The rows of a group lie close to one hidden flat surface of 12 dimensions, which passes through zero. Surfaces can cross.
Some rows, each with its group after it:
[ -4  49 -25  -9   2 -42 -32  -9   2   0   0  17  -3  -6  24  17  27  -8
 -42]
X
[  2  14 -13 -26 -15  -9   6 -39  21  55  -8   3  -6  11  24   8   8 -41
   6]
E
[-24 -31 -17 -29   5  -3 -15   0  20  15 -20  15 -10  -6  31   9  20   2
  18]
R
[ -5  -2   5  13  40  25 -35  14 -23 -21 -20  35  20 -17 -31  -3 -25  -8
 -43]
F
[ 28  -9  16  -7 -11  27  43  -8  17  -4 -13  -1   8   7  -8 -25 -54   2
   0]
D
[-12 -21  -6  20   0  -4   7  12  -3 -21   4   3  -7  14 -29  30  24 -32
  17]
R
[ 24 -11  10  35  27  -2  13  49 -28   4 -46   5  12 -10 -36  26   2 -34
  54]
E
[ 29   2 -24 -25  -8  38 -14   2 -25 -20 -25 -35  18 -16  -4  28   7  26
 -17]
B
[-43  -5   9   7 -27  33  16  -2  12  -3  58 -16  -8  42 -17   1   8  -7
   8]
B
[-12   4 -22 -51  16  17  17  -9  54   0   0  57  42  -3 -20  -6 -42   3
  -5]
E
[ 13  -8  18  16 -14 -14  -3  -4  39 -11   8   1 -14  10 -16   9   0 -19
   7]
E
[-14  40 -25 -15  19  18  12  16 -50  22  -3   8  27  -9  12  -1  -3 -27
 -14]
X
[-12   2   5  23  12  -1 -12  32 -27 -19  20  -5   4  -1 -18  13   4  -8
 -11]
B
[  8   0  11  16  -5  16   7  -2  -7 -16  27  -4   4  11 -24  -1 -14  13
 -14]
X
[ 33  20  16 -14   9  34 -12  -5   1  -8   4 -25  13 -46  14 -36   7 -17
   3]
F
[-24  68  30  46  -1 -18  17 -15  -1  14  12   2  17  17 -30 -74 -11 -20
  10]
B
[ 30 -37  26  51  10 -38  15   3 -33 -21 -21 -21 -33 -20   0 -14  17  -4
  35]
F
[-25 -38  -1   9  -7 -29  20  19 -12 -14  30 -22 -17   1   7  10  12 -38
  17]
X
[-11 -17 -18 -24  -1  25  10 -14   2  -1  29  20 -11   7  18  17  17   5
  -4]
E
[  2   5 -23 -14   6 -18 -10 -32  19  -4 -14  25  -2 -14   2   4  45   1
  18]
B
[-15 -22  14 -12 -15   4 -22  -6  40  24  -4 -15 -13   5  16  -2   6 -16
  15]
R
[ 24 -35  14  11   3  31 -15  14 -16 -19  19 -25 -19 -18   3  19  21 -18
   1]
D
[ -3 -10  -7 -18  11  10 -10 -15 -10  35  -7   7   8  -6   7   0   2  34
  13]
D
[-21 -16   4   9   0 -41 -18 -34  -6  36   2  -1   2  11 -14  -3 -18  -2
 -20]
B
[-11  -4   8   4  14   7 -29   8  15  11   2  14   9  -3 -19   6   2 -21
   4]
D
[-21 -11  -9   5  18 -22  24  36 -26   2  35   8  21   1 -27  22 -16 -10
  15]
F
[-25   8 -13 -46 -13  39  -9 -17  39  25  14  16   7  14  23  -3 -11 -14
 -24]
F
[-26   8  -6 -16  20  -9  17  28 -20   2  -1   4  32 -14   4 -30 -36  18
  -4]
E
[-20  25   2  15  13  13  16 -10   9 -20  -8  28  17   0 -31 -45  22  29
  43]
X
[-32 -24  16  -5   0  -8   0  16   7 -19  16 -22  -7 -21  26 -46   0  12
  15]
D
[ -2   2   2   3  13 -13  20 -42  18 -19   1  42   2  -8 -11 -43  -7  -1
  -3]
X
[ 18   2   8   5 -22 -15  -9 -28  33 -36  24 -26 -13 -10 -12  -4  27  -2
   1]
R
[ 34   6  -5   0  -7  -3  10  -4  14 -27 -51  10   6   1 -13   2 -26  22
 -15]
R
[ 26 -19   3  -8  25   9  -5 -13  -7 -16 -25  15  23 -29 -25 -16 -33  61
  -5]
F
[ -9  33  10  16  -9 -63 -23  19 -31  15 -10 -71   7 -25  22 -27  14 -13
   2]
E
[-11 -11  -9 -10  25  32  -1  10  -6  -3  15  21  19 -12 -16   3  21  23
  32]
D
[ 25  47   1  19   0 -17   9  -7 -15  20  -8  14   8  14 -11   5 -16  -6
 -19]
B
[-15  25 -19 -26  13 -17   6  50  -6 -19  29   8  24 -15  14  11 -10  24
 -10]
E
[ -3  39 -14  11   8   1  32  22 -27 -35  46  19  -1  -2   8   0  29  -3
   2]
X
[ 23  72  -7  10 -27   8 -13   7 -13  28 -31 -12  -2  33  16  22   5  22
 -30]
R
[ -1 -32 -16 -32   4  25  11   4   7 -28  30  -6   6 -21   3   9  23  26
  27]
B
[ -3   5  -2  -4 -23 -17  -9 -31  25  12 -26 -10 -16  12  15  -6   8 -26
  -7]
F
[ 40 -24  13  16   1   7  30 -11 -28   1  -3 -20 -21 -15  14  -6  16  -8
  34]
F
[  6  34  11   3 -16  11  -4  -8  19 -19  48 -17   7   3 -17  -9   4 -18
 -18]
D
[-38 -65   9   0  -3   6 -13 -26   5 -29  27 -35 -13 -21  -8 -27  36 -23
  28]
E
[ -7  15  32  30   9  49 -22  36   0   5  -6  17 -17  18  12 -15  -3 -10
  -6]
R
[  0 -12  17  29 -14 -13 -14  12  -5  32 -10  -9 -21  34  -3  31  -9  12
   1]
X
[ 32 -53  30   3  15  17  -1  17   4 -32  17  -8   3 -28 -20  -5 -47  23
  -6]
F
[  9  -8   5 -18  10  33   9  14 -10   0   6   4  12 -10  11  -4 -47 -19
 -37]
X
[-12 -34   7  21 -17 -12   1 -10  -4 -37  51 -27  -8  16 -40  24   3   0
 -13]
X
[ -5  -9   9   7   8  35   6 -22  12  -9  -9  24 -17  -3  10 -35  23 -13
  21]
B
[ 12  11   9  23   6  -1 -29  13  -5   3   0  -9  -7  -4 -13  23  34 -39
   9]
D
[  6  -6   1  18   9 -12  21  10  -7 -30 -31  18  10   7 -31  -1 -30  15
  -4]
R
[-15  12  -8   2   0 -18  -4   2  -8   4   7  -1  -2   4   7   7   7 -17
 -16]
X
[ -8  24  -6  13   7  15 -27  13  -6 -34 -20  -1   9  -6 -22   1  26 -11
  -7]
B
[  9  -8   0   4  21 -13  12 -26 -15  -5  15  17   2 -23  -9 -18   8 -21
   3]
R
[ 10 -48  -2   1  19  -3  24  63 -30 -23 -22   2  11 -10 -12  32 -44   3
   7]
D
[ 16 -23  23   0  -1  27  13  30   8   4  26 -15  -4  -5   9   3 -15  -4
  25]
F
[ 19  -3  -3 -20   1  26 -12 -43  -2   9  32   3  -9 -16  16  -3  11  -4
 -28]
R
[-27 -18   0   6   2   9 -28  15   7 -29  -7  -7   6   0 -23   6   3 -12
 -14]
B
[  2   0  12 -13  19  50  -1   6   5  15 -25  17  30 -10 -17 -32 -38  38
  12]
R
[-25 -29   1  -7  -9  54 -14 -17  35 -14  29  31   2  35 -37  18 -16   9
 -24]
B
[-18 -14   2  39   7  28  17  24 -42  10   3  10 -12  35 -20  28  18  -8
  29]
R
[-17  20   7  -9 -18  16  -1   3  21   0  38 -12 -21   6  41 -25  35  32
  23]
B
[ 28 -10 -15   3  25   3  -4  15 -35  -9 -18  14  -5 -23   4  35  29 -12
   9]
E
[  8  31  -6  18   9   7  18  28 -26 -18  17  -8  27  -6 -42  13  11 -16
  16]
R
[ -1   4   6  24  19  -6  18  40 -27 -40  25  11  -8 -14   2  -3   7 -37
  -7]
B
[-20 -17   8  16  -1 -38 -32  23   9  30 -24  14 -28  25  20  29  -9 -16
 -18]
X
[ 26 -13  21  15 -19  15 -18  -7  -1   5 -25 -33 -37   0  32  -3  19 -12
  -1]
D
[  9  10   9   3 -10  19  -9 -14  -8   5  12 -28 -10  -7  15 -17  23  10
   6]
D
[-17  -6 -12  -7  18 -23  -6 -18  -3   1  -5  21   5 -12  -2  -7  -1 -28
 -18]
X
[-27 -11   0  -4  18   5  30   7  18   4  46  34   8   3 -15  -5  13 -12
  46]
D
[ 53  43   7   5  -6   9   1   4   4  31 -35 -14   2  -8  10  10   8 -49
  12]
R
[-25  11  -7  10  -7   4   5   0 -22 -26  49 -16  -7   1   4  -9  44  20
   8]
E
[  5  16  25  19 -17  30  38  -8   1  22   5  -5  -6  30  -3 -24 -27 -26
  10]
D
[-24  28  -3 -12  -3 -11 -18 -39  24   4  17   3  13  -7  -2 -38   5   5
 -18]
D
[ 26 -28   1  -8  11 -16  25 -19 -10   1  10 -13  13 -29 -19  -5 -14  -9
  23]
F
[ -1  -8  24  20   0 -36  -3   7   4  -1  18 -16  -8  -7   0 -24  -1  36
  21]
F
[-33   6 -12   2  -3  38 -16 -44  29 -39  25  28 -21   4  -5 -22  84   0
  21]
E
[ 34  25 -28 -12   5  26  26 -15 -37  -2   6  -7   8 -15   0  19  50  -6
  24]
X
[-13 -15  16  12   1 -23  15  35 -34  19   3 -32 -14  -2  38 -17 -18   9
  12]
E
[  7  39 -19 -36 -12  51 -16  -7   9  16   7   3  23  14  -1  23 -20  -9
 -54]
F
[ -5   8   0  -4 -24   5 -32 -73  29 -27  23 -13 -18   0   1 -26  34  11
 -38]
E
[  5 -14  -6 -22  14   2  12  38  24 -24  -2   2  39 -22 -34  15 -26  -3
  25]
F

New rows, each followed by its group:
[ 30   1 -10  -1  24  29 -32  -4  17 -23 -29  61 -10 -10  -6  32  25  -3
 -17]
X
[ 19  22   6 -19  -5  55  -4  36  -6  10  15 -23  16  -2  11  10 -14  15
  -7]
R
[ 30  -6  -9 -18  -2  17  17  -6 -11  -4 -28 -15   9 -17   3   1  -7   2
  10]
B
[  4 -45   5 -18  -9  11   7   0  25  20  -5   8  -4  17  -1  24 -41   6
  -5]
B
[ 11 -11  23   8 -12 -26  -8   6  59 -28   4  -4 -27  -9  12  -9  10 -46
  13]
D
[ -9   5   8   0  -4 -18  18  21  13 -31  36 -17   4 -12   2 -25   4  24
  22]
X
[-31  21 -17 -26  15  37  16  27 -21   1  -4  24  19   1  26 -21 -33 -19
 -33]
X
[ 21  31  -8   2 -31 -25  51 -15 -25  10  36 -28  -2  23   6   8 -29   0
 -28]
D
[-29  -5 -36  -6  10 -17  34  -1 -32   4  11  40   4  25  -5  30  -4  18
 -11]
D
[-18  25  -4 -16 -19   7   2 -10   9  42   6 -10 -10  19  35  -6   7 -32
  -7]
F
[ -6  19 -13  14  14 -33 -11 -45 -14 -10  -3  37 -15  -5   1 -11  31 -14
 -27]
R
[ 22  51 -28 -20 -19  -3 -27   7  25 -18  29  -2  12   6 -12  59  33  10
 -26]
E
[ 13  -2  15   4  -6 -16  -3  10  32   3 -12   2 -30  -5  39 -13  27  18
  39]
E
[-12  34  -8   0  -4  10  35  -8  -6   5  27  13  23  23 -25 -10 -25   2
  -8]
D
[-17  43 -19   0   2 -41   8   4 -38  23  20 -17  25   1  -3   0  -4   0
 -15]
F
[-17  -6 -21  -5  -6  34  -5 -25   5 -29  20  13  14  19 -47  28  15  -8
 -18]
B
[-11  32 -14   6   2  20   3  24  -4 -20  26  36  -8  23   5  23  24  17
 -12]
E
[ -9  46   4  36  -7   8  11 -25 -25  16  35  18 -25  31   5 -11  36 -21
  -6]
B
[ 26  21   7   1   5  26 -15 -35  29   6 -11  23  18   4 -42   1 -14 -34
 -17]
D
[  0  21  13  27  28 -43  -6  53 -15  -5  16  16   4 -14  -2   6   4  -5
  16]
B
[  3 -21  16  10  19  34  13  -3 -13 -10  -5   9   9 -11 -19 -28 -18  -8
   9]
B
[-16  11   4  13  11  -3  30 -25 -12 -14  19   1   1 -18  -3 -53  34 -24
  37]
B
[ -5  14   5  21 -10 -26  20 -23  -7  28  -6  -2  -4  24  -9  -8 -13 -39
  -2]
B
[ -7  14 -11  32   8 -24  29   6 -53  -5   2  18 -13  20  -1   7  12  18
  -3]
R
[  9 -33   8  22  10  -8   3  19 -11 -23   6  13   2  11 -36  25 -28  37
  -7]
F
[ 25   1   2   4  12 -13  -7  -2  19 -32   0  15   3 -19 -18   5   9   1
   4]
E
[ -9 -15   5  26  18  11 -16  28 -28  67 -36  27 -15  31  -1  45  16 -27
  35]
D
[ 40 -29 -15 -25  -1  41  -7   9 -22   7 -15  -9 -12  -8  28  51   8  32
  -7]
B
[  9   6  14  35  13  -3  17 -16  -4 -11 -10  42 -28   7   3 -26  18 -15
  12]
E
[ 45   7   1 -23  15  76   5   2   0   8 -13   4  24 -23  -8   4  -5 -10
  16]
F
[  6   4  -6   4 -22 -23  -9   4 -20  42 -13 -30  -5  30   4  43 -20  -4
 -28]
B
[ 18  -8  10  20  -1  15   9  -1  -7  -2 -13   7 -26   7  12   3  27  -2
  22]
R
[-31  -1  21  19   6  -9  -8  47  15 -16   4   8  -9   6   8 -17 -15 -38
  -6]
X
[ 29   6  19   0 -22  17 -27  14  35   6   1 -16 -17   9  14  21   3   7
  -4]
D
[ 33 -11   0  -3  -4   3 -13  -1 -10 -11  31 -10   5  -3 -21  37 -16  38
 -29]
X
[  9  -8 -14 -23 -12 -11 -13  -9  15   0  19 -35  18 -16 -21  33  15 -27
   7]
E
[ 14  13  12  34   4   5   3 -40 -21  31   2   8 -16  13 -14  -4  21 -36
   4]
R
[ -5  40  -6   9  13  16 -22  12   5  -5 -17  23  18   0 -20  -4  33  32
  24]
F
[-23   0  21   6   6 -27 -20  48  -6  -9  29 -30   5 -19  17 -24 -17  25
  -4]
B
[ -4  -8   5 -10  -6  24 -53 -16  44  -5  -7  16 -15   5   8   9  21   7
 -18]
D
[ -5  43 -16 -24 -24  26   8 -28  24 -40  10 -20  24  -3 -12 -32   9  14
 -13]
B
[-14   6  -1   1 -11   0   2  21  -3  37  -1   0 -18  28  30  24   5 -27
   2]
E
[ 40  41 -34 -38 -36 -29 -19  -7  34 -21  -4 -36  -8 -16  39  43  47  -5
 -18]
R
[  3  31 -16  -5   7  14   3   7  11 -11  10  50  -9  12  15  18  23  10
 -11]
E
[-38  -8   8  -7   4  17 -41 -22   0  29  12  -3  -6   2  16 -25   9  10
 -15]
D
[ 38  24   6 -15 -13 -16 -14   3  28  34  -4  -9  14   5  -7  30 -27  12
  -7]
D
[  9  26   9   4   7  14 -10 -47  44  17 -20  62  10  19 -32 -22 -25  12
 -17]
B
[ 12  30  -2  14  -8  -8  13  29 -45 -12   6 -29 -13  -2  34  -2  14  26
  -5]
F
[ 17  -4  10  12  25 -30   1  46 -32  11  44  12   6  -9   0  26 -34  26
 -15]
B
[-12 -31  -3 -20   4   4   8  -7  12 -16  27   1  -1 -15   7  -3  -9 -39
 -13]
F
[ 45  27   9   0 -12  29  19   0  48  -9  23  19   4  14 -29  25   6 -16
  25]
D
[ -8   1   4   9  14 -47 -12  -5   8 -11  15   7   4 -20 -12  -9   9 -15
  -1]
X
[-34 -22  -3  -6  15  29  -7  -8 -34 -20  12  -6   8 -15   1 -32  -4  22
 -19]
D
[-26  11 -26 -24   1  -6  -5 -38   9   4   0  15   7  -2   3  -4  20 -39
 -18]
F
[ 26  23  21  -3 -30  17  10   0  40  -4 -15 -18 -18  10  31 -29   3  33
  23]
X
[ 31 -33  -6 -28   0 -41  25   8   4  19  15 -18   3 -22  19  21 -18  27
  27]
D
[ 48 -11  22  15   3  11   0 -17  18 -22   9  13 -12 -10 -18   3  -4   1
  -3]
X
[-37 -11   9  21   0 -23 -12  -5   5   3   3  13 -19  14   4 -17  13   2
   6]
R
[  2  -3  19  11   1  12 -12   5 -27  22  -5 -29   0  -4  11 -21 -20  22
 -10]
B
[ 33  -3  -6  12  11   6  17   5 -39  16  -2  16 -22   0  19  36  19 -15
   5]
B
[-38 -30  10  13   1   8   0   6   2  37   2  -9  16  28 -47  15 -18 -37
  26]
R
[  9 -40  23 -28  -9  14  -7  24  44 -29  13 -32   9 -30  10 -24 -48  14
 -10]
X
[ 18  -6  10  21   6 -13  -6   3   3 -19  -8  17 -27  -8  14   2  20  -7
  -2]
E
[ 42 -22   5  10  13  20   9  12 -10  11 -45  14  20   6 -45  32 -40  17
  13]
F
[-17  35 -41 -24   2 -13  40  42 -25  25 -24  -1  32   9   8  28   1 -35
  27]
F
[  1 -20 -13 -14  -8 -28  27  -5  10 -27  -5  -1 -19 -11  27   2   6 -56
  -8]
B
[ 10   6  -7  -8   9 -22   8 -17   3  44   6  10  19  -3 -17   7  13  38
  49]
B
[ -8   1  14  11  17  59 -20 -14 -35  23  23  -5  18  -3 -33 -13   3 -20
  -2]
D
[-36 -32  23  25  -3   6  25  28 -14   3  41  -3 -24  21  11  -8 -11 -46
   9]
D
[-11  26   9  32  13 -57 -16   9 -11  35  26  25 -19  12  15   7  21   2
   0]
B
[ -8   5  -2  -3   4  -3   8 -21 -10  27   5  -4  15  -3 -13 -19  -1  25
  23]
R
[ -8  -6 -11 -28  -2   2  -7 -42   3   6  26   4   9  -8   2 -13 -12  25
 -28]
D
[-58 -23   6  10   5  -5 -29  37  14  28 -51   3   4  22  -8  -1   7  27
  47]
X
[ -3 -16   0 -21  -7   2 -33  19   7  19 -12 -14  -7   0  33  17 -11  56
 -13]
D
[  2  28   4   5   2  18 -10  36   2 -20  18   0   5   0  -1   7  10  21
   3]
B
[-12  47   8 -11 -19  16  -4  27  23   7  27 -17  24  17   1 -16 -27  46
 -10]
D
